The same things were measured in two ways. Each way mixes the same 11 hidden numbers, adds some noise and spreads widely along 6 directions of its own, which tell nothing about the thing.
Some things both ways: the first way, then the second way.
[  4 -16   4   0   9   8 -24  33   8  17  17  10  11 -19  13  -8   0  13
 -39 -12  37  13  11 -21 -23 -14]
[  2  17 -19  -4  -1   6 -10  -5  -1  10 -25   2  29  11   0   4   7  -2]

[ 26  -5  22   0  16  18 -26  12 -24 -25   7  -5   3  19  20   6  -3   2
   9  18  13  12  11   2  13 -12]
[ -6   1   6  14  -5  -7  -1 -10   8  -5  18 -17  -4 -15   1   5  -4  -1]

[ -6  11  12  27   9   8   6 -11  -1 -18 -23  13  -9  25   6 -13   3 -16
   8   7  -4   1  -1   0  11 -16]
[ 16  16 -17  -2  13 -14   6   0  23  -3 -11   2  25  -6   3  10  10 -16]

[  6 -16   0  10 -18   0  -4   7  -2  31  33   5   8 -16  35  -5   1   9
 -30   0  12  13  11 -29 -24  12]
[ -5  -5   6 -17 -18  24  -7   6   7 -17   9   6  10  -6   0   2 -13  14]

[ -1  12  19   5  17  11  -7   5 -32 -17  -5   7  -1  14  -9 -13   4 -10
  43   4   0 -10   5   5  12 -15]
[  8   8 -15  -7 -14 -14  -4   0  -9 -11   3 -23   7  -7  17   7  12  -4]

[ 17  -9   6 -21   4  -9 -39  25 -43 -21   3  -6   4  15   1  -9   1  -4
  28   9   0  17  24   5   4  -4]
[ 13  13  -6  18  12 -22 -16 -20   6   5  21 -19 -22  -3  -6  -1   5   0]

[  4   0 -39  -9   3  -5 -16  22  -6  -1 -16  -2   2   5   4 -13   2   9
  -6  13  -1  25  26  18 -19  -9]
[  5   5  -7  -9  -8  18   5   7  -3 -10  -6  10  -3 -12  -5  -3  -6  13]

[  6  -9 -26   1  -5 -15  -2  -7  -9   8  -1   8   8   6  34  -7 -13  13
   2  19  -2  14  18  11 -32  -3]
[ 22  24 -31  -8   3   4 -16 -14  24  -1  -2   8  -3 -11 -29   3  -3   3]

[ -7 -12  -8 -15  24  -6 -17  -3  -4   5  -2   9  19 -11  16  -2   8  16
  13  15  30  12  15  22 -22  -2]
[ -6 -22  21   0  -9  10  27  21  -3  15  -6   6   6   7  11  22  11  30]

[-17  25 -20  23  -5  33  11  37 -21  -4 -37   7 -14  10  -3 -31  -8  -4
  -2   7 -11  -4   2  23  -9 -12]
[ -7 -14  21   1 -11  -1  26  13  -8   1  15   3 -13   1  20   7 -11  19]

[  9   5 -19  12  -6 -16   6   5  -1  -1   5   5 -11  21  23 -10  -7  -4
   1   9 -18   5  12  -5  -2   3]
[  0  -8   2   5  19  -6 -21 -20  16   7   5  -9  18  17  -6  14  10  -7]

[  0  -7   9  -1  11   5 -13   8  -2   4  -7   6   6   1   5  -7  11  -3
  -7   9  14   3   6   1  -1   7]
[-11  17 -24 -14   2  11   1  14 -10  -8 -31  11  14 -20  -9  -2   1 -15]

[  0  -4   9 -13  13 -21 -14 -14 -11 -14  17   5   1  -2  18  -4   5  -4
  30  -2  12  -1   4  -6  -4  -1]
[  4  11  -7 -15 -20  11 -16   3 -10  -8  -9   2  15 -10  -6  -2   0   3]

[-27  -5  44  -2   7 -14 -14  14 -18 -11 -22  13  18   2  -7 -15 -11 -20
   7  -4  -1  -4  -9  16   7 -15]
[ -8  18 -21  11  13 -31 -25   1 -20  12 -11   4 -23   5  -4   0   3  -2]

[ 12 -12 -18 -10   1   7 -21  17  -7  16  17  -6   1  -6   2  -6  15   7
 -33  11  19   1  23   2 -14  12]
[ -2  21  10  12  12  -7 -15 -14 -27   6 -11  10 -19 -22  -1 -24   7  -8]

[ 19  -6 -27   6  -7 -17  -9  -4   8 -11  13   1 -10  22  18   4   3   8
 -11  24   0  24  22  -5   1   4]
[  0   4 -17 -22 -37  12 -12  12 -30 -20   1   7   0  -8   2   3  -4  14]

[ -9  14 -18   7 -10  10   8  13 -12  13  -4   9  -5   4  21 -18 -21   0
 -11   2   3 -19   1  14 -22  -6]
[-11  -2  26  20  17  -7 -25 -31 -30  23   6   3 -25   7  -4 -17   5  -3]

[-19  -6   2   0 -10  -4 -14  30 -10   0  -6  -3   5 -15   5 -13   2   0
   4  -5  -4  28   5  -6  -6   7]
[  7  15 -19  21  -8  -6  -3  -1  25  -1  14 -38  22 -13  -9  30  10   8]

[ -5  -1  -2   7   9  13  -7  19 -22  -5   1   4  -1   3  15 -13   3   7
  10  13  13   6  14  13  -8   0]
[ -9   1   5   2 -13  -2   5   0 -13  -9  13 -13 -11 -11  19   9  -4  10]

[ 21  -4  -6   0  -3 -12 -11  20   3  -8   1   6  -6   7   2  -2  -8   4
 -15  13  -7   4   0 -13  -1   5]
[-19  -1  28  32  -5 -15 -25  -3 -21   6  14  -3  -5   3  -6 -25 -16  -9]

[  1  -4  13 -16  23 -17 -17  19  -4 -21  10  -4   3  -5  19   0   3   0
  23   1   4  11   1   2   8   7]
[-23  -4   0   9   2   7  -9  -5  14   6  -8 -19  34  -2 -14  20  -2  -6]

[ 10   2   0  -3   2   0  -7  -6 -14   2   3  -2  10  12   6   0   5  -5
   6  21  -3   9  14  10   5  -1]
[ -6  -1 -12  -5   9   8 -12  -1 -13   6 -19   7  11   6  -2  20  27   7]

[  0  -6  21   2   1  10 -21   8  -1   6  10  10  13  -8  23  -7  -7  -4
 -22 -16  31  10   1 -21 -14 -25]
[ -1  -6   5  -4 -10  16 -13   5  -9   4  -9  -2  20  10   5   9  14  20]

[ 11   1  -9   6  13  19 -12  11 -17 -13   1   2  -5   6  12  -6  -6  14
  12  11  12   1  11   4 -13 -15]
[ -3   3  14 -10  -9   6 -15  -7   0  10 -10  10  13   4   5  -8  -6   6]

[  2  -2  -9 -14  14 -11 -21   8 -21  -7  -6  -2   6  19   5 -12   1  -6
  10  10   5   3  25  28  -3 -12]
[  5 -23  15 -17   2  -1  21  10   3  -7   8  21 -14   3   8   9  -3  12]

[  5   9  22   9   0   3   0  -2 -16  -8   1   7   1  17  15  -5 -10 -13
  12   8  -6  -9  -5  -3  11  -5]
[-17  10 -18  -1   4  -4 -44 -12 -31   7 -16 -16   1   2  -7   7  20  -4]

[ 17 -11   8   2  19  -9 -23  12  -8 -25  -2   9  -3  23  19  -2 -10   6
  13  12  12   9  11  -1   0 -13]
[-11   7  -3   6  -1 -14 -31 -12 -11   2   2 -16 -10  -3   0 -14 -11 -13]

[ 19  13  11   6 -10   4  -5   6  -4 -12  22  -3  -4  15  10   5  -5 -11
  -7   5  -7   6  -1 -19  21  -7]
[ 17   3 -16   4 -17 -13   5  -2   8  17  11  -1   6  20  -7  24  13  21]

[  1   4 -11   6   3  -6   0   0 -12  -5 -12   7   1  27  35 -10 -21  -2
   6  16  -5   2  12  22 -11 -11]
[ -9  -5  12  13  21   0 -17 -31   0  -9  18  -2 -23 -14 -11 -18 -14 -22]

[ 14  -5  12   0   2   2 -13  15  -8  19   8   9  17   1  -8  -1   2   2
   1   8   4  10   9 -20   3  -3]
[ 14 -13   7   6  16  -5  33   0  44   2  14  22  16  22  -3 -12 -13 -22]

Other things, the second way, with their names:
k815: [-20   5   7  17 -11   9 -20  -4 -33 -12   4  -1   7 -14  -2  -7   5  -6]
k822: [  6  14 -21 -12 -12   6  17  24   5   6 -20   0   0 -12 -12   0  -2  10]
k118: [-19  18  13  -2   1  19 -21 -20 -30  -5 -15  29  -5 -17  -8 -40 -18 -24]
k919: [ 12   4  -9   5 -22   3  42   7  -4  -6  17   3 -13 -17  -7  -9  -6  -7]
k828: [ -3 -16  17  33  20  16  16 -25  20   1  16  -5   7   6  -2   5   4   1]
k126: [ -5 -19  19   9 -21   5  -8  10 -20 -12  19 -20  -4  -6   8  -7   8   7]
k281: [-10 -18  27 -29 -22   8 -24  16 -40  -4  -1   5 -28  -5  24  -7   2  29]
k862: [ 14   0  -4   3   3   0   4 -11  11  -4   6   7  -1   9   7  -9   1   0]
k268: [-11 -19  38  11  19   3 -12 -15   3  26   1  -7   0  18  10   8   9  18]
k380: [ -8   4  -9  -5   1   0   1   8  -9  -4 -11  25 -10  -4  -4  -8  -9  -4]
k687: [-15  -6   2  15 -18  15  11   9  12  -7  12  -7  21  -6 -12  22  -9  15]
k810: [  1  -5  -2 -17  -5 -11 -13  19  -4   5  -7  15  -7  20   8   3  -4  21]
k755: [  8 -12  13  12  -6  14  21  14   7   9  13  13   9  10  -9  12   6  22]
k799: [-14 -15  22 -18 -17   8  -4   2   2  -7   8   5  -8 -15   5  -9 -21   3]
k915: [  2   9 -19 -12 -23  13   3  18   6  -7 -13  -3  26 -15 -13  28   7  19]
k746: [  9   8 -12  -8  -6   7  22   2   4  -9   2  10   3 -16  -4  -1   0  -9]
k18: [ 16   3  -1  24 -14   0  15  -5   5 -15  31  -8   5 -11  -6   6  11   4]
k794: [  6   2  -5   8  12 -10  20  10  22   4   0  -3  18  -6  -5  28  13  -1]
k235: [ -5  -1   6  -4 -14 -27   2  28   8   6   2   4   5   0   3   4 -15   7]
k887: [-23  -1  33  14   7  -5 -24  -1 -13   8  -5   4   6 -11  -8 -12  -6  -6]
k619: [  6  18 -10   9  19 -36 -29 -14  12  23   5  -4 -30  13  -2  -3  -8   7]
k391: [ 10  -2   8   0   3  -9  21   3   6   0  14   6 -23  -4   7  -4  -9   9]
k901: [  5   0  -8 -32 -19   5  23  43   3   2 -21  31   1   8  12  15  -8  37]
k455: [ -5  -2  18   9  -1   9  12   3  -8  -4   1   7   2 -22  -8 -15   3 -11]
k489: [  4 -15  13  13  -5 -12  -7 -11 -22  23  21   6 -28  32  11   7   9  27]
k164: [-21 -39  56  -1  -6  -3   9   8  -4   1  29   8 -16  11  15 -13 -22   2]
k59: [ 10  -6  -1 -13 -28  -6  22  31   3 -13  12   7  17  11  14  19  -1  24]
k948: [ 13  24 -27  -7 -13 -13 -12   6  -2   9 -16 -15   5 -11 -10   7   6   7]
k641: [ -2   4  16  14   1 -28 -20  -2 -20  -1  11 -23  -5 -13  15   8  22   0]
k70: [  2 -12  12   9  17   2   1 -13  26  11   7  -7   5   2 -12   6   4   2]
k67: [  8  10 -19  -7 -19 -31   9  22  17 -13  14  -6 -18 -15   2  -1 -23  -1]
k54: [  2  -7  10 -14   8  -8  -8   3 -14  11 -13  11 -12   5  12   5  11  12]
k406: [-10  -1 -14  -3 -16 -11  14  16   3   4   4 -18   8  -2  -4  21 -11  -1]
k295: [  1  15  -4 -22 -10   9  -2  18  -3 -14  -8  31 -29 -25  -3 -14 -21  20]
k184: [  4 -21  22  14  -5   7  13 -11   5   0  21   3  -5   9  11   8   5  20]
k288: [ -5  -9   7 -12 -18  14   5  -2   8  -8   5  25  12  11   6  -3 -20  10]
k913: [  1  -1  -9  10  10  -8  16 -13   8   8   4  24   1   8 -16  -9  -5 -25]
k478: [ 10   7  14   8  -2 -18 -22   1 -41  16  -4  -7 -27  -3  18  -2  32  27]
k880: [  5   5  11   6 -14  -6   0  -3  -4   9   8 -15   2  -2   5   9   5  15]
k876: [  1 -16  19   1   8  -6 -13  -2  -1  16   1  18  -2  23   1   4   9  17]
k207: [  0  -3  12   0  -3  -2  11  17 -12   3  -5  15 -20  -6   9 -11  -5  18]
k545: [  4   5 -14   8 -13  -8  11   2  10  -8  13  -4  10   4   5   8  -7   4]
k631: [ -4  14 -17  37  30 -12 -12 -17 -11  13  -3 -10   1   6 -19   2  20 -18]
k89: [-12   6  30  43   6 -11  -1 -11 -36  10  10 -14   0 -17   3 -11  24 -18]
k531: [  7 -19  14  35   2 -24  12  -2   8  13  25 -44  16  14   1  19  21  -2]
k354: [  0  -5   5  -4 -22  18  -2  -4 -13  -4   0   6  15   8   6  -4  -2   7]
k418: [-26  -1   9   2   2  -4 -28   0 -17   8 -12  12  -1  18  12   3 -10  12]
k491: [ -3  19  -4   4  27  -2 -19 -27   6   5 -16  15   1  -3  -2 -23  -3 -25]
k257: [-17  26 -17  17   8  -7 -16 -15 -24  -5 -15  -8   0 -29  -9 -11   4 -29]
k229: [  4  16  -8 -31 -22  19 -13  11 -12 -13 -14  18 -18 -24  -1 -11 -10  22]
k640: [ 14  10 -11  24  -6 -14  18  -7  20  -3  20  -8  13   4   2   2  -2  -8]
k368: [-13   3  -7  -4  10   9 -23   8 -13   3 -18   5 -19  -1  -4   2   1  21]
k337: [ 12   0  -3  13   9 -15  10 -14  15  -6  11  -3   3  -6   1   0   0 -14]
k562: [-18   0   6 -12 -17  15  -6   6 -34   2  -7 -13 -10 -10  12  -2  -3   9]
k102: [ -3   8 -12 -19 -24   1   8  26   8   4 -14  30  26   6 -17   5 -21   2]
k408: [ 13  29 -16  32  -6 -19  13  10   5  -5   6 -10  13 -28 -16   1   6 -10]
k973: [  2  25 -52 -21 -26   0  10  25  -5 -10 -19 -14  23 -14  -2  30   8   3]
k433: [  4 -24  27   4   7  10  26   2  20   3  12   8   5   0  -6  -4   4  -1]
k900: [  0 -11  21  11  14  -4  -7  -6 -17  22   3   2 -26  11  -5  -6  12  16]
k552: [ 10  24 -16   8  -5 -21  -4   6 -10   3  -3  -4  -7  -6  10  -3   9  -2]
k411: [  2  23 -37  -3 -13  -1  18  11  11 -14  -7  13  15 -15  -4  14  -8  -4]
k217: [ 11  22 -27 -17 -10  -1   2  17  -1  11 -23  13 -10 -11 -14  -5  -3   7]
k520: [  4  -6 -12 -12 -13   5  -7  -3 -22   3  -8   4  15  19   7  10  22   4]
k334: [-26   4  -6  -1  -4   3 -35 -16 -23   3  -2 -32 -15 -11   0   4  -1   2]
k886: [ 13  -3  -3 -31  -9  -5  14  17  12   6  -9  17 -14  -2   6   0  -6  11]
k338: [ -2  11 -30 -33 -18   9 -13   8 -28   3 -22  41 -18  11 -13 -23 -18   0]
k968: [ -1  -6   6   9  -4   8   1 -10 -24  -1  -1  -3  22   6   5   0  23 -10]
k507: [-20 -10  26  22   8  -5 -15 -16 -30  -1   7 -31 -13 -18  16  -6  15 -11]
k987: [-14  -2  -4  -7  -9   7  12   5  12  -2  -1   6 -13  -6  -6 -19 -31  -6]

Some of these things the first way, each followed by its name:
[ 17  13   8  10  10  18   6  25   1   6  11  -1   3   0   6   2  -3   0
  -3  10 -12   1  -5 -13  14   0] -> k987
[ -3  11 -10  11   4   6  12   9  -2  -3 -11   1  -7   9   0  -7   7  -3
   1  23 -14  -2   2  16  10  15] -> k257
[  7   4 -20  -8 -20  -3 -16  16   1   2  -3  -6   1   2   1  -3   5  -2
 -15   8  -5  31  11 -11   1   6] -> k755
[  8 -17 -11  14  -9   3 -14  -9   5   8  19  -3  -3  13  20   1   6   7
 -24  12  16  17  25 -12  -6   3] -> k281
[ -4  14  -5 -14   1  20 -19  23 -22  -3 -18  -5  10   6 -19  -5  -3   1
  18  12   5   6   7  19   7  -9] -> k919
[  8   1  30   4   7   3  -7   8  -9  -9  31  -3  -2   6  36   3  -1  -9
   8  -1   8   1  -3 -19  18   9] -> k334
[-20   8  14  -2  17  -4  -3  19 -19 -19 -23  13  -3   4   8 -17 -12  -4
  37   3   2 -13 -10  20  -2   0] -> k406
[  9  10   0 -11   7  18 -16   4 -18  -3  -9  -6   6   7  -9  -3   5  -5
  10  13   3  -2   6  11   6  -4] -> k455
[ 17   7  27  16   6   6  -1   8  -7 -10  17  13  -1   7  20  -4   0 -11
  -7   3   5   3  -5 -24  11 -10] -> k545
[ -6   0   7  -8   7  -7 -12   1  -5 -13   1  -2   4  -4  15  -4   3  -5
   8   2   5   8   1   6  -1  -2] -> k915
[  0  -6 -11   4 -15  -3  -2  15   8  21   0   7  -2 -15  -4 -10  14   1
 -35   9   0   4   0 -17 -10  28] -> k408
[  5  16 -15   6 -12 -17   1  -2  -3 -22   4  -1  -7  28   8   2  -6  -8
  15  17 -19  21   9   4  20  -9] -> k489
[  0  -8  10  22 -10  13 -10   4  -1  -1  -8   8   0  10  -4  -4   8   0
 -15  13   8  19   7 -16   7   0] -> k552
[ -1  16  24   6   9  12  -1  15 -21  -8   9  -4   2   1  -8 -10   7 -19
  13  -4 -12  -4  -1  -4  20 -11] -> k491
[-10  17  -4  -6   4   9  -5   9 -17   5 -12   9   7   3  -9 -15  -8  -6
  14  -1   8 -11   3  14  -7 -21] -> k968
[ 11  -5 -10   1  -3  -4 -14  18   4 -14  -7   1  -9   9  -1  -1  -4   7
 -12  16  -2   8   3  -3   1   9] -> k102
[ -2   3   9   9  -1 -18  -2  17 -13 -22   1   0  -9  14   2 -10   0 -12
  19   5 -26  10   4  -3  16   4] -> k619
[  7 -26  27 -20  19 -17 -36 -14   3  -7  20   3  18  -8  16  11  14   5
   9   4  36  17   8 -14   2   6] -> k217
[ 19   4 -15  21 -10  17  -7  17 -15  -7 -15  10 -14  22  -1 -15   2   2
 -11  19  -4  10  14 -10  -4  -5] -> k59
[ 11  -9   6   7  23  -9  -2 -15   4   5  11  21  11  11  35  -1  -6   6
  -8  14  24  -3  11   5 -16 -17] -> k337
[-17  -8   8  11  -2   1  -7  13  -3  -1  -9   7   1  -2   2  -9   9   2
   5  10   7  16   3  -2   3  15] -> k973
[ 10   7   4  19   5   9   8 -13   4 -14  15  -8 -10  21  25   8  -2  -2
   9  16  -9   2   3  -4  18   3] -> k799
[  8  11  17   1  -2  19 -21  28 -30 -19  -9  -7  -7  22  -7 -10 -11 -14
  13   0  -7  -4   3  -2  19 -11] -> k164
[ 22   3 -15   5  -8  -5 -10 -14  -1 -10  19  -8 -15  20  -2   1  27 -10
  -8  16  -4  13  20 -16  18  12] -> k478
[ -2 -18  -3   9 -12   8 -21  15 -14   5  -3  -3  -4  11  -3 -10   6   2
 -23  12   8   6  21   1  -3  10] -> k641
[ 13  -7  -2  -2   3  -5 -18  11  -3  -1  18   0  -3   8  17  -5  15  -3
 -12   5  14  16  18 -14   4   7] -> k391
[ 15  29   8  24  -5  34   0  33 -16 -19 -21   2  -8  23 -13 -11 -10 -15
  -6   7 -20   9  -5  -7  21 -30] -> k640
[ 16 -10  -5  19   2  -3  -3   5   7 -13  -6   5 -17  19   4  -2   5   6
 -11  25  -7   3   5 -10   6  18] -> k235
[-21  -6  18   7  -6  -2  -1  -1  -2  14  -1   9   7  -8  15 -12   8 -10
 -10  -1  10   0  -3  -5  -4  15] -> k794
[ -4   5 -18   6   1  10   2  -4 -25  -1 -11   0   2   1   6 -12   2   5
  22  19 -10   5  14  20 -17  -3] -> k229
[ 12  -7 -23   8 -10  10  -4  14 -16  11  -3  -7   1   1   4  -9  11   6
 -19  27 -14  17  22   8 -13  14] -> k295
[  3  -2 -10  -8   5   9 -19   8 -23  -2  -5  -4   7   8  -3  -3   7   7
  19  21   9  12  20  16   0   2] -> k746
[-13  28   9  -3 -12  -2   8  22 -14   4  -2  -2   5   1 -23 -12 -14 -22
   7  -8 -29 -14 -10   5  17 -13] -> k338
[ 11  26   6  -3   5  15   2  -8 -20  -3  -8  -4   5  16  -3  -3   1 -18
  31   8 -16  -8  -1   3  16 -10] -> k433
